The rows come from 4 hidden closed curves, with some noise, and rows from the same curve form a group. Each curve winds through 8 dimensions. The rows are also pushed far along 6 directions, which tell nothing about the answers.
Some rows, each with its group after it:
[ 23  13 -16  -6  14   3  18  19  -7   1   2  -8   6  -6 -23 -20   5   0
  -6   0  -2  13  36] : (0)
[-22   7  13  13  -4  -1 -12  -4  -3   0  -2  -8  -7  -1  -6  12  -4  -7
  10   1  -1  -5   0] : (3)
[  6  30 -25  -6  33   6  40  18 -11  -5 -28  -2  14   2 -25 -12   5  21
  -3  12 -21  11 -13] : (0)
[  5   3  -7 -15   1  -3   2  10  -6  21   3 -12   5  -9  -5 -17   4   4
   2   4  -3   9  13] : (2)
[-13   2   6   2 -12   2 -14   3   7   8   4  -7  -8  -3 -10  10 -10  -5
   4   1   4  -7 -16] : (1)
[  2   3   8   1  13   3  12   4   1  -9  -4   2   6   6 -14   9   3   9
   3   8  -8   6  -2] : (2)
[-12   5   2  -6   5  12  -1   3   5 -20 -18  18   7  19  10   3   4   2
  -4   9  -2 -18 -38] : (1)
[ -4  -7  10  -1  -8   4  14   4  -3 -13   0   8  -3  20  -4   7  -1   9
  -6  -3   6   5 -22] : (0)
[ -1 -35   4   3  12 -15 -31 -17  -6   6 -11   1   3  13   4   1  34   7
  11 -15   2 -25  13] : (2)
[ -2   9  32  21 -21   6  -8  -5  24  -4  18 -11 -17 -16  23  15 -24 -16
  10  14  -9   0 -11] : (3)
[  3 -20  19  14   1   0  -2  -8  13  -4  17  15  -5  13  -1   5   4  -2
  -7  -8  17 -18 -10] : (0)
[  8  14   0   1   0  20   4   7  14  12  21   5  -5 -11  -8  -3  -1  -4
 -19   4  -2   4   1] : (2)
[-14   7   8  -5  -3   8  20   7  -8  21  11 -11  19   8 -19 -12   8   9
  -1   3  10   9  16] : (0)
[  3   3   1  -4 -10   7 -10   3  12 -19 -12  -2  -9   1  16  14  -2   2
   7  14 -16   4 -13] : (1)
[ 14   7 -25  -9  39   2  10  -3  -9 -17 -20  -1  18   7  -2  -5  22  12
   4  -3  -8  -5  14] : (0)
[ 25 -11  -3  17  10 -20   4 -23  -9  15  17  11 -21 -26  13  -5 -19   5
   0 -12  28 -12  -2] : (0)
[ 17   3 -10   5   1   5  -7  -6   3  -3   8  13 -21  -9  23  -8  -2  -4
  -4  -4  20 -12   1] : (1)
[  6 -16  -5  22   1 -37   6 -26 -43  13 -18  -2 -15  -7   3 -15 -10  21
  18 -23  36 -18   4] : (0)
[  6   5   1  11   8   0  22  -6  -7  -3  -1   7 -10   5  -2   4  -2  19
  -3  -3   8  -2  -7] : (0)
[-17   6  11  -1   6   0  -9  -4  -9   5   5  -4   2  -2  -6   3   0  -8
   7   2   4   1  -6] : (3)
[ -5  -7 -18 -22  23  -2  -4   0 -14   0 -20  -7  20  12 -16  -4  28  17
   7   1   2  -3   0] : (1)
[ 14 -27 -18   2  -6   3 -42 -29  11   4  29  16 -13 -13  39   2  13 -20
  -7 -24  24 -11  26] : (1)
[  6 -10  17   1 -24   0 -17  -8  12  -1  21   4 -17 -13  23  11 -21  -9
   4  10  12   3  -6] : (1)
[ -2  -2  -1   1  -9   6   4   3   6   8  13   1  -3   4   0 -11   5  -4
  -6  -2  13  -1  -2] : (1)
[ 29  -7  -8  -3  -3   6  18   7   6  23  25  20   3  -6  -9 -26 -11   5
 -19  -5  38 -15   9] : (0)
[  0  -5 -12  10  -2   4 -10  -2   8   6 -10   2   0   0   3   0  15  -2
  -4  -8 -18  -2   9] : (0)
[  8   3  -7   3   0   3   8   3   4  15   4  -4   3 -11  -9 -10   0   9
   6   9  13   1   4] : (1)
[  2 -43  14   3 -21 -19 -41 -30   0  23  38   8 -10 -15  31   4  -3 -25
  -1 -25  18  -1  18] : (2)
[-19  -9  20   0 -14  -9  -1  -7   0   4   4  -4  -7   9  10  14  -7   7
   2   0  -1  -2 -20] : (3)
[  2   0   9   1  -8  33 -10  -6  36 -12  16  23  -9   7  16  18   2   3
 -19   9  13 -25 -32] : (2)
[  1 -14   5   1  -5   2 -11   3  10  -6 -13   7   4  13   7   3  12  -2
   7   2 -13  -4 -10] : (2)
[ 19  -6 -17 -11   3 -20  -7 -12 -19   1   7  13 -10 -12  11  -1 -27   0
  -4 -19  36 -16   7] : (3)
[-19   3  -1 -13   0   9 -12  15   5   3 -10  -3  15  14 -15  -7  17  -9
  -8   1 -14 -10   0] : (1)
[-18   3  19  -5  -1  27  -3   5  25 -16   8   3  11  19  -7  26   9   4
   0  18  -4  -1 -19] : (1)
[  7   7 -28  -8   8   8   3  -2  13 -21 -32   1   6   0   9  14   4  20
  -3   9 -23  -3 -24] : (2)
[ 13   1 -21  -3   4  -1  -3  -5 -12  -7  -5   7  12  -8   8  -9  -1 -12
   4 -11   2  10  23] : (0)
[ 10   4  -5 -11   4   9   7  19   7   4  -3  12   6  11  -3 -10   3   1
 -12   2  -7  -7 -13] : (3)
[-25   2  26   8 -16   2   8  14   4 -12   2 -14   7  16 -18   7  -2 -15
   3   6 -23  24  -9] : (3)
[ 10   9   0   1   4  10   3   0   3 -19  -1   6  -1  -6   2  11 -12  -1
   6  13   0  12  -8] : (2)
[-15  -4   6  24   0 -29   5  -9 -19 -13 -26 -18   4   0 -14   8  -9  -2
  22  -6 -17  11   8] : (2)
[-10   7   2  18   5  -5  19  -3   0 -19 -30   7 -12  12  -9  17 -10  21
  -6   2  -8 -16 -55] : (2)
[ 33   4 -23  12   7  -7  17  -9 -13   2 -10  19 -17 -12  14 -12 -12  15
  -9 -14  12  -7   4] : (3)
[-14 -11  23   7 -15   5 -13  -9  -2  -5  14   0  -6  13  14  12   8 -10
   7  -8  -2  11  10] : (0)
[ 15   0 -33 -27  21  11  -8   9  -6 -12  -6   6  21   7  -5 -11  28 -10
 -13 -11 -17  18  25] : (3)
[ 10   2 -15  -2   2  -1 -16   3  -7  -6  -6   2 -18   0   5  -2   7  -5
  -4 -13   2  -9  11] : (1)
[ 17  20 -10   0  10  19   9   6  13  -9  -8  10  -1  -7   8  -6   0  10
   1  22   5 -12  -8] : (1)
[ 18  -7 -13   2   2  -3 -18 -14 -13 -21  -9   5  -6  -1  29   6   8  -8
  11 -17  -4   7  29] : (0)
[  1 -11  -8 -12  10  25  -5 -17  21 -24   6  27  19  16  24  19  12   7
 -19  -4  10 -18 -27] : (3)
[  2 -23   3  20  -2 -33 -11  -8 -26  22  -4 -16  -4  -5 -13 -25   9 -12
  14 -24   8  -2  36] : (0)
[  5  16 -29  -2  10  17 -17   6   1 -17 -31  -2  -6  -2   3   8  24   2
   4   5 -33  14  13] : (3)
[ 13  -9  -8   8   9  -2 -11 -20   0 -14   2   6   5  -8  20   1   5 -12
  -1 -14   0  -6  11] : (3)
[ -1  22   4  12  -9  12   4   9   4 -12  -4   2   3 -10  -2  -2 -20 -18
  11  16  -4  13  -6] : (2)
[ 18  10 -12  -5  14 -16  19   7 -24  19  -7  -6 -10  -8  -6 -21   0  15
  -2  -9   2   1  24] : (3)
[ 11  10  -5  -5   4  11  12  16   0   1   1   0   4   3 -21 -15   1   4
  -5   7  16  -5   6] : (0)
[-17 -22   9  12   0 -19 -16   0 -25   4 -20  -4 -13  22 -19  -5  22   4
   9 -17   6 -11   1] : (3)
[ -7   2   6  16  -3 -30  20 -12 -22  -7 -12  -8  -3  -6  -4   3 -30   5
  13  -5   9   2  -7] : (2)
[ 27  -3 -12   3   2   8 -24 -11   9  12  15  22 -20 -23  27  -8  -5  -7
  -3  -3  24 -26   6] : (1)
[-30   3  29   7  -4 -24 -13   7 -27   2  -8 -32 -11   4 -18   5  -2 -15
  25  -2 -18  17   7] : (3)
[ 10   5 -16 -25   2  -6  27  15 -17  17   1  -3   4   4 -25 -18  -9  24
 -13  -1  29  -4   2] : (3)
[ -6  -5 -15  -6  12  10 -25 -20   8 -40 -19   6  10   5  21  33  12  -2
   6   1 -20   4 -11] : (2)
[ -3   3  13   9 -10 -18 -11 -11 -16   5   6  -8 -13 -24   5  -1 -30 -12
  17   7  17   4  -4] : (1)
[-20   6  17  12  -6   5 -13   0  14 -20  -6 -16  11   3   9  20   8 -20
  19   7 -37  18  25] : (2)
[-23 -12  16  24  -8 -35   4 -14 -17  -2 -16 -17   6  -2  -8   7 -17  -3
  22  -6  -7   5  -2] : (2)
[ 12  24  10  33  -8 -10  15 -14   0  -5  14  -3 -23 -41  12  10 -55 -11
  14  12  11  13 -10] : (0)
[  1 -26 -17  -5   7   2 -39 -15   8   2  -9  12  -3   8  14   9  26   3
   0 -16   9 -31 -10] : (1)
[  9  17  -6 -22  -2  44  12  17  30   1  20  18   9   4  -9  -1   3   9
 -26  21  19  -9 -23] : (2)
[-14   2  40  18 -24  -5   9  -4   4  18  21 -17 -17 -12  -4   1 -23   3
  11  16  19  -2 -21] : (3)
[  5  -2  -3 -10  -4 -17  12  16 -21  34   9 -23  -4 -11 -27 -25   0   5
   6   0  10  21  20] : (1)

New rows, each followed by its group:
[-18  10   5  17  -4  -3   2  -4  -2 -29 -29   1   6   3   5  16 -19  -8
  19  11 -16   5 -35] : (2)
[  5  20  -5   5 -12  15   1   1  12  11  14   5 -13 -20  -1   4 -20   0
  -7   8  14  -2   7] : (3)
[ -5  -4 -21   9  12  -6 -14  -6  -9  -5 -25  -1  -3   6   7  -4  22  -3
  11 -12 -12  -3  -4] : (1)
[-10 -15  16   8  -8  -8 -34 -11  12  -3   6 -19  -7  -7  15  13   8 -18
  17   2 -18   2  10] : (0)
[ -4   1  12  15   0  -1  11   2   6 -18  -5  -4 -10  11 -10  13   1   5
   0   0 -10   5  -5] : (0)
[  1  11 -16  -2 -10  22 -32  -7  28 -11  11   2   2 -23  21  24  -7 -27
  -4   1 -20  10  18] : (1)
[ 17  -6 -13  -1   3   1  -3  -4 -11   0   6  17   6 -10  -6 -12  -9 -10
  -1  -5  22   5   4] : (2)
[ -9 -30  17   2  -3  -7 -13 -12   3  -6   9 -12   4  23   1  12  27   3
   2 -15   0  -4  21] : (0)
[-20 -28   9 -11   5 -15   4 -10 -14   7  11  -7  24  20 -20   0  17   3
  -5 -18  13   1  18] : (2)
[  0 -13   8   4   8   6  -1 -15  21  -5   9  10  -3   5  14  18   5  13
  -6   2   4 -15 -25] : (0)
[ 26 -26 -10  18  -1 -24 -19 -31 -12  -4   6  17 -11 -19  17   1 -18  -8
   9 -22  31 -12  22] : (2)
[ 10 -24  11  11   6  -4  -3 -15  16   1  12  14 -11   9   9   8   7  10
  -8  -9  11 -25 -16] : (0)
[ 16  -1  10  15  -4   0  25 -12   1 -15  10  15 -15   3   6  10 -25  17
  -2   1  34 -11 -16] : (0)
[ -5   8  -8   9   3 -12   3   8 -18  26   2 -15   0 -15 -13 -24   3 -16
   9  -4  -7  20  19] : (1)
[  0  12 -11  -1   8   3 -11  11   0   5 -20   0   3  -3  -1 -17  13  -8
   0   2 -16 -11   7] : (1)
[ -5  -7  -1  -6  -8  -9 -10  -7  -4   1   6 -15  -1  -7   3   7   0  -4
   1  -5  -6  18  14] : (2)
[ 21 -39 -17  -8   4 -16 -17 -32  -5  13  26  27  11 -10  17  -3  -4  -3
 -13 -27  41 -16  19] : (2)
[  8  -8  -3  12   2 -23   0   3 -28  28  -3  -4  -7  -7  -7 -27   5  -9
   6 -19  -7  13  21] : (0)
[-15   0  17   3  -7 -14  -3  -2 -13   7   0 -15  -3  -9 -11   2 -17  -1
  18  11  10   6 -11] : (1)
[ 13  29   3  -3   4  16  48  26   2   3   2  15  12  -2 -27 -20 -24  11
 -10  26  17   3 -13] : (1)
[  8 -15  18   3   1   0 -16  -7   2  -3  16  10  -3   5  12  -2   4 -12
   7  -5  19 -17   4] : (0)
[ -8 -15  12   1  -9   2  -1 -15   5   8  22  -5  11  -3   6  -1   3  -5
  -6  -3   9   6  -1] : (3)
[-15  -7  29   1 -15   5  -9  -5   3   6  31   5   0   0  -4   5 -15 -15
  -5   3  27  -6   2] : (1)
[-30  -8  24   6  -1 -12   5   2 -11   0  -7  -8  12  14 -15   8   1  -5
   9   1 -18  13 -25] : (2)
[ -1  -7  11  11  -7  -6  13   5   1  25   7   0 -12   0 -16 -11  -8  19
   7   9  31 -18 -26] : (1)
[ 11  12  -4   6  18  -3  10   4 -13 -27 -29   6  -3   4  -4   5  -2  11
  18  11  -5   1 -13] : (2)
[-27 -11  20  -8   7   8  13   4  16   3   0  -9  15  29 -14  12  26  20
  -4   9 -15  -5 -27] : (0)
[  3   0   3   5  -4   0   5  -8   4 -11  -1  17  -8   4  22  14 -15   3
  -5  -5  -1  -7 -23] : (3)
[ 15   6 -12  15  10   5   9 -18   0 -18 -12  17 -15  -1  21  17  -1  19
  -2  -5   1  -8 -13] : (0)
[ 10 -12   8   3  -2  -9 -10 -14  -3   9  10   2 -11 -12  18  -4 -10  -1
   4  -1  19 -13 -15] : (3)
[ -6  -3  18   4  -5  -7 -12   0   5   0   0  -9  -3  -1  11   4  -3 -13
   8   1 -15  -3 -11] : (3)
[ -3  -7   9  -3  -6 -13   4  10 -12  10  -4  -5  10  -1  -7 -18  -3  -9
   7   6 -10  18  10] : (1)
[ 11 -35 -10 -14  -6  -3 -30 -11   3  11  16  11 -13  11   6   4  17   4
 -12 -24  30 -24   3] : (1)
[-16   6  15   1 -10   6   2  14   0  -7   3  -2  -5  18 -11  -3   4 -10
  -7   0  -2   0  -3] : (1)
[ 4  7  2 -8  2 15 -8  5  2 -7  4  1  4 -4 -2  0  3 -5  6 12  5  9  1] : (2)
[ -3  -7   3  22   3 -28 -16 -18 -22  -2 -19 -19 -18 -17   3   2  -7   3
  32   0   7  -2   4] : (1)
[  9  20 -11  18  -4 -13  13   8  -5 -15 -32 -25  -1 -22   0  -8 -17  -6
  16  11 -31  19  -5] : (3)
[ 24  -4   3  20 -23 -18  26  -5 -17  14  13   8 -24 -22  -8 -20 -42   6
  -5  -3  41   7 -14] : (3)
[  7  -9   9  10   2  -3  -9   0   6   1  -6   6 -12   3  14  -1   7   0
   7   0  -7 -13 -14] : (0)
[-34 -21  30  21  -4 -36   5 -11 -28  -1 -21 -10  -1  18 -19   7  -8   4
  17  -8  -3   1 -41] : (2)
[ 22 -11 -11  -9  -2  26 -11  -4  32   1  28  22  13   0  16   0  13 -10
 -20  -6  12 -12  23] : (0)
[ -2   4  -5  -6   8 -16  16  -2 -22   8  -3   5   2   3 -11  -6 -16  12
  -3 -11  22 -11  -1] : (3)
[ -7 -17 -11 -28  10   9  -2  -9  -4  13  15  12  20  12 -10  -5  16  14
 -23  -8  34 -18 -15] : (2)
[  8  -7   2  -7 -12   1   6   4   6  14  17 -11   8  -8  -5 -15  -4  -4
  -8   3   9   6   4] : (3)
[ -7  -4  -1  -2   1 -13  -2  -5 -12   5  -8 -13   3  -4 -13   1  -5   8
  15   7  11   4  -7] : (1)
[ 29  10 -22 -22  25  34  -3   5  25 -26   3  27   9   2  15   6  12   3
 -15  12   7 -17 -12] : (0)
[ 17  32  -2   8  -9  23  28  14  24 -10   2 -12   5 -19   1  -4 -17  -1
  -6  26 -22  20  -1] : (3)
[  9  -9 -10  -2   2  -5  -9  -6  -5  -4  -6  11 -10   4  20  -2   8  -3
  -6 -14  -3  -7  -5] : (2)
[  7  23 -33 -18  17  15 -21  -5   8 -11   2  -1  12 -18  24  15  10 -18
  -6  -7 -35  16  51] : (3)
[ 12  21 -14  -1  -2  -7   9   9  -4 -15 -16  -8 -11 -10  -1   5 -24   1
   4   2  -6   3  10] : (3)
[  7 -12   7  -1   2  -7   6   4  -6   1  13  -6   1   8 -19  -9   7   0
  -3  -8  16   0  21] : (0)
[-12 -39  12  -2 -11 -10 -21  -6   0   4   1   1   5  22  -5   5  23  -2
  -3 -15  -3  -3  -5] : (2)
[ 15   8  -9  -4  16  12   9   5  -1 -15  -7  22  -1   8   5  -4   5   3
  -4   5   1  -1 -10] : (1)
[ -9 -20   5   0  18 -17   1  -7 -25   4  -9 -11  17  17 -16 -17  29   2
   2 -19   3  -6  13] : (3)
[ 10  14 -10   9   2   7 -10  -1  10  -7  -6 -27  10 -24  11  -4  15 -19
   6   3 -44  29  43] : (3)
[ 13 -14 -25  -4   9   3 -10 -13  -8   4  -7  14  11   5   7 -12  20   6
  -5 -19  20 -18  18] : (0)
[ 11  -2  -9   3   4 -16 -13   8 -13   0 -29  -4  -7  -3   3 -17  10  -5
   9  -3 -18  -6  18] : (1)
[-12   3  -1   0   6  12 -12  -4   9  -8 -11   3   0   7   7   6  14   3
  -1   2  -4 -18 -19] : (2)
[-17  -7  21  20 -25 -23  -1   8  -9  -8 -26 -10 -21  14 -10   0 -17   0
  10   0   0 -15 -27] : (1)
[ -3  -4   7  14 -14 -11 -17 -14  -7  15  24  -9 -13 -28  -5   8 -26 -19
  11  -5  20  12  14] : (1)
[ 41   6 -33 -21  34  11   1  -5  -8  -1   2  28   3 -10  16 -18   4  10
 -14  -5  28 -23  -6] : (3)
[  1   9 -14  23  -1 -23   4  10 -29   7 -45 -14 -18  -7 -19 -17   2   7
  17  -4 -21  11   3] : (3)
